All groups share one centre, and each spreads out both ways along 13 directions, with some noise.
Some rows, each with its group after it:
[ -6   3  16 -17 -37  17   4 -17  41  20   1   0   6  29   4  16 -11  -6
   6]
Z973
[-21  11  -2   3   4  -6 -18  16  -2 -10  -8   1  -3  -4   6 -36  26  -8
  15]
Z934
[-28  -3 -17 -33   2   5  10  29  41  42 -16   4 -16  11 -49  -6  53   3
 -29]
Z637
[ 24  15 -11 -48  -6   9  33  23  18   6   7   1   4 -22 -22  14  26   9
  -6]
Z637
[-13  25   2  -6 -13  -2  12  -1   6   5 -10  -2   0  -3 -12  -8   9  -1
   9]
Z934
[-14  18 -36   3  -5  18   8 -21   1   3   9   8   5 -21 -35  -3  13  21
 -21]
Z973
[ -3   5   2  30  36  30  25  62   9  20  16   0  -4 -10 -14 -41   3  -2
   0]
Z637
[-21   4   6   8  -8  -3 -13  14  -9  49  13 -14   3 -19 -42  -9   1  25
 -13]
Z934
[ 20  11 -16 -13 -30  11  18   1 -28  -6 -20 -40  20  -6 -25 -33  19 -24
   3]
Z699
[  2  22  -4  -4  -2  18  16   6 -17 -18   0  14   9 -12   6 -25   9  -9
   1]
Z973
[ 10  28  -6  11 -30  13  15 -13   9  -2 -15  -3   3   4 -24   0  -8  -6
 -22]
Z973
[ 21  24 -15  13 -17  15  14   1  12 -11  -7 -26  16   7  -7 -18  17 -10
   9]
Z699
[-14   9   1  28  13  -1  -5  11  -9   6   8 -11  -4 -10  -4 -22   0   0
  19]
Z637
[  8 -13   8   4   8 -22  15  12  -2  23  -2  10  -1  16  18  18  32   9
  23]
Z973
[-16 -17  36  17  -2  13 -22   3   2   7  44   8  17  13  25  -1 -17 -15
   4]
Z637
[  0   6  -9   1  46  -1   9  10  27  11  38   6 -10  13  -3   8  42   6
  12]
Z699
[-14 -15 -18   1   5  -5   9   2 -23 -17   4  11  12 -29  13 -13  37   9
   6]
Z973
[-19 -12   7  -1  15  25  36  15  14  16  -9  -8   0   9  -7 -24 -15  -4
  27]
Z637
[  1   4   5  37 -21  -1   2  30  16   8   9 -20  -8   2  -2   0  17 -12
 -12]
Z637
[ 15   8   9  23   8  23  23  -8  -6 -25  30 -26   2  19  -2  -6 -19 -37
  -4]
Z934
[-14  27  13   7 -18   4 -20  11  16  32   2   0  -2   6 -18  -8  11  -3
  -4]
Z973
[  3  -6  -2 -26   7  -1 -12  19 -11  14  -6   8   6   5  19 -12  37  -6
  18]
Z699
[-33   3  -6   3  -6   2  -2  -4  10  10 -23  -7  -5  10  -7 -17  28 -15
  13]
Z637
[ 26 -10 -16  14 -20 -12 -18  18  -3  16 -22 -13   7  15  11  -8  23  16
  -8]
Z934
[-39 -15 -13  23  -1  22  42  23  27   4 -21 -16 -17   6   3 -15  45 -40
  25]
Z699
[-17  38 -20  -1   0   5  -3 -11  -3  21 -15  36 -19   9 -17   3  14   9
 -15]
Z973
[-17  25  13  15   9   0  11  48  34  19  -8   5 -43  14  18  -3  -3 -15
  22]
Z699
[-45  -3   1  -2   0  10  -2   7   1  24 -24  -7  -1   6 -22 -31  40 -22
  16]
Z934
[ -1  24  17   4 -16  20  11  13  23  11   9 -13   9   9  -8 -15  -1 -16
  11]
Z973
[ -6  13   3  22  23  -7  -3  13  25 -23  -7  16  -3   4  17 -17  11   8
   9]
Z637
[ 14  12  36  -6  -4 -14 -33   1  -4 -11   2  18   7  17  12   6  -2 -14
 -21]
Z973
[-21  27   5  -5 -22  16  -8  22  -1   6  20  17   9 -14  14 -22  32 -15
   5]
Z973
[-14  -2   1 -23  16   0  -8  -5  13  -6  17  -8 -13  22   9   0 -12 -11
  15]
Z934
[-20  10  15   2  -3   4   1  -3  16  18  20  -9 -10  16 -13   3  -9  -1
   3]
Z699
[-28  32 -14  60   5  11  17 -13 -10 -11 -25  10 -10   8  26 -27   1 -18
  42]
Z637
[-20  34  33  30  16  -2 -12  30   3  33  -1  36 -17  26 -31  -5  13 -14
 -35]
Z637
[ -4  -6  10 -47  25   6 -16 -12  20  29   7 -18  12  10 -26  -2  10   6
  28]
Z934
[  3  14   5 -17  18  -4  21  43  -2  15  36  -5 -20  -4  17  -6  10  -4
  29]
Z699
[  3  18  17  10  -7  -1  -4 -17   8  -4  -3 -10  17  27  -5 -11   7 -17
   1]
Z699
[ -7  11  22 -31 -20 -19  11  -3   4  11 -22   0  -1   8 -14  11  10  -7
   7]
Z934
[  3  39   7 -11 -29  31 -19  30  12   8  15   5  16  -8  -2 -28  19 -11
  -6]
Z973
[20 -2 19 10 -1 12 12 29  2 17 12 -1 12 12 -1 -7 -4 -6  0]
Z637
[-16 -27   7  21  -4  10  32  11  16  56   1  -5  12  -8 -31  14  25   5
  -8]
Z934
[  7  19  27 -10  19  39 -11  -1  50  22  21   4  20  49   5 -11   2 -14
  36]
Z973
[-12  -4 -16  13 -13 -13 -18 -10   8  24  -9  19  19 -13   8  10  55  26
   6]
Z699
[-13  26  -6  25   1 -22   0  -4  -2   4   5  -3 -19   6  -1  20  25  -4
   5]
Z934
[  3 -12  -2  16 -18  19   0   2 -11  30  26 -27  16   3   6  -6  20 -20
  10]
Z637
[-20  -7 -20 -15 -25  16  49  -5   3  18 -36  11 -32  29  33  16   3 -25
  30]
Z973
[-17  -9  -2  13  33 -17 -73   6 -11  13  -1 -19 -10  16  21 -29  27  -4
  26]
Z934
[ 26  35 -16  28 -23   0  38  18   2  -5 -17 -20   6 -10 -37 -10  33 -11
 -24]
Z699
[ 17  15  16  14   0  18 -10  28  18  -7 -11  14   3  12  17 -16 -12  -7
   2]
Z699
[ -1   2  10 -12  16   5  26  22  -2  10  29  13   2  -6  -9  -1  20  -2
 -12]
Z699
[-11   7 -12  13  18  -6 -26  -2  13  -4  -6 -25  -9  13 -16  -6  56 -27
   5]
Z973
[  1  -7   7  10  27  -9  -1  11 -20   9  18  17  20 -19 -26  -2  42   5
 -20]
Z699
[ 17   0   8 -16   8   8  19  14  13  18  -1 -18   0   3 -27   1   2  -9
   8]
Z934
[ 30  23 -17 -10  41  -4  -2  40  -3  -4 -18  -2 -23  10  -6  -8  39 -15
   3]
Z699
[  5 -14 -10   5  10  22   5  17  14  36   3 -26  16  -7 -28 -15  21   7
   7]
Z934
[-13  -7 -40 -23 -28   6  25 -16  10  16   5 -42  -4  -2 -18  -8 -19  23
  18]
Z637
[ -7  11  30   3 -10 -10   9 -15   9  25 -19   0   5   8 -10  12  -1  -4
  22]
Z934
[-42 -19  15  -6  -8  29   8  12  16  28  43 -38 -13   0 -12 -14 -21 -26
   8]
Z637

New rows. What belongs after each?
[  1  16  45 -20  11  -3  15  -4  -5  35  -4  21  10  12 -25  19  21 -19
   6]
Z637
[ -4  31   9  12  -8   9  21   2 -16  16  -3  16  14 -21 -16  -1  34 -21
   7]
Z637
[-14   0 -15  -7  16 -13  17  22 -16  34 -22  10 -29  17  -4   6  19   0
  11]
Z973
[  9   3  -9  27  13  -4 -26  10   3  16  16  -5  -2   6  10   2   4  17
   4]
Z934
[-23  37  18   7 -17  23 -10  38  -3  48  40   7   1 -10   2 -20  26 -10
  15]
Z973
[-26  19 -28 -16  29   4   9 -18 -15 -12  23   7 -19 -13 -39  10  31 -11
 -22]
Z973
[-27   2 -25  47  -7  31 -39  -7   0  24  -7  18  -7  57  35 -30  34 -24
  -4]
Z637
[  2  12  -4   0 -15   6   3  11  -8   6  -3   4 -17  22   6  -2  -7 -11
 -19]
Z934
[ -4  -4   4  -5  11 -11   4  21  -4  30 -18   7 -24  24   5   6   8  -4
  11]
Z973
[ -9 -21  20  -3  10 -16  -3  -4   7  12  41   0  13  25  18  12  39  -8
   7]
Z699
[ -2  -4  -6  -7  -3  47  25  18  16  32   5  -7   8   3 -21 -25 -13   2
   0]
Z934
[ 35  25 -13 -18   4  30  19  12  22 -17   3 -22  -6  29 -25   0  15 -42
 -11]
Z973
[-13 -25  39 -10 -10   6   4  42  19  40  34 -36  -4  -7 -37  -3  -3 -19
 -23]
Z637
[  0  -4 -18 -10   2   9  14   8  13  10   9 -12   0  -3  -9  -6  16  10
  11]
Z637
[-18  -4 -17   7  -8  30 -16  22   8  13  41  -5 -10   2  11 -24   9 -13
 -19]
Z637
[  1  27  -2  -7 -11  -3   1 -27  -5  19  14   1   2   7  -9  26  12  -7
  11]
Z637
[-23 -42   4   9   2  -4 -43   6   8  18 -33  -9 -15  23   5 -21 -21   5
 -14]
Z973
[-18  -6  12  -5 -33   5 -20  18  27  24 -20 -19  -5  16  14  -7  17 -20
  18]
Z973
[ 14  11  11  -2  25   7  19  14  11  26 -11  23   7  27 -17   0   1  13
  -5]
Z637
[-43 -29 -31   5  -3   7   6  11  11  30 -22 -22 -21   9  19  -9  47 -17
  34]
Z973
[-25  11   1   2   6 -10  -2  15  -2  34  -2  13 -10   1   2   4  29   6
  20]
Z973
[ 11  30   5 -32  -6  -6  27  19 -23  14 -39  30   1   4   2  -2  28 -10
  11]
Z699
[ 24   0 -10  24  -6  12  52 -36  -5 -17 -66  12  -2  41   9  12 -38  -8
   4]
Z973
[-23  20   0  -3 -36 -19   1   8  25  48 -21  -7   8 -25 -30  -1  30  40
  15]
Z973
[-10   2   9  13  20  23  -5  10  24   3  46   2   7  -3 -12 -16 -10   5
 -13]
Z699
[ 27  33  18  18  25  -4  19  12 -27  -4  -1   8  19 -22   5  -5  16  -7
  34]
Z637
[  3  21  10   0   6   3   4  -5  20  10   3   6  10  25   7  11  34 -11
  25]
Z973
[-49 -12  29   3  -4   8 -33 -38   2   3 -34  42 -22  45  24  -2 -43 -16
  -1]
Z973
[ -7 -11 -10 -21   9 -41   1  14  28   1   1  20 -10  -2  32  25  46  33
  20]
Z934
[-26   6  14 -16   0  24  -7   5  18 -19  16  46   2  12  28 -15  -2  -9
  -4]
Z637
[ -4  24   9   8   8 -14  13   6   1  24  23  -5  -2   5  -9  14  36  -3
  12]
Z973
[-26 -12 -17  25   6 -17  -7 -22   2  24 -15 -41  -4  -5 -50   0  30  -1
  -3]
Z699
[ 24 -41  39   6  -9  10  15   8  19  37 -14 -19  30  17 -11   7  -9  -4
   9]
Z934
[-29  -4  16  32 -22   4 -14 -19  -8  16  21 -17   2  10   4  -4   4 -22
   9]
Z637
[ -8  -6  28  -7 -11  33 -11   5 -16  13  14  28  17  33  27 -23 -11 -22
   0]
Z637
[-18 -13   2 -11  38 -33 -39   1 -18 -10 -15  20  -1 -19  -7 -17  21  22
 -11]
Z973
[-18  26  -9 -27  35 -12  54  -4 -29 -35  20  19  -2 -43 -16  -1  40 -10
  24]
Z973
[ -7 -33  11  -9   9   2  -4  28  43   7   3   2   9  20   4 -13  15   5
  -1]
Z637
[-33  12   1  17 -32  10   7  13  22  29 -10   7  -4 -13   7  -6  14   7
   9]
Z699
[ 52   6  10  -3  11  -1   1  10 -21  26   2  -3  16  24   6   5  -9   2
  13]
Z637
[  1  23   5  29  -4   6   3   0 -11  -1  -1   0   0  11  18   0   7 -16
  21]
Z637
[-15   4  -3   1 -17  -4 -12  31   1  34   3  -9  -8 -15 -14 -15  22   7
  -7]
Z973
[ -6  -4 -13  -1  16   5  25   9  14   8 -10 -25  -9 -11 -13  -5  -7   0
  25]
Z699
[-11  -6  -2 -26 -24 -16  31  28  32   1 -36 -26  -6 -13 -26 -10   9   8
  -5]
Z637
[-19  43   1   1 -16  10  -1   5  -9 -14   0  10  -6  -9   2 -20  27 -30
   5]
Z973
[ 27  15 -18  10  29  -2   6  20 -18 -30  21 -15  24 -33 -18 -21  47  -4
  -8]
Z973
[ 16  33   5  42  -7   4  25  29 -10   3 -16  -1   5  -5  -1 -12   5  -8
  -2]
Z637
[  3  30  -8 -12 -35  12   0  43  28  38 -11 -34 -18   8 -18 -12  31 -16
   4]
Z973
[ 12  11   3 -11   6   1   1   2   3  16  19  -8   1   4 -12  10  -2   6
  10]
Z637
[-20  -1  -2 -28   4  -1  -9   6   4   6 -10  12 -13  -5 -16 -11  -7   7
 -11]
Z973
[  9  12  39   1 -26  30   6  27  23  47  40  -4  11  25  12   2 -17 -12
  15]
Z973
[  1 -21  16 -25  22  27 -15  -6   0  -4  36   4  -2  44  21  -8 -43 -22
   1]
Z934
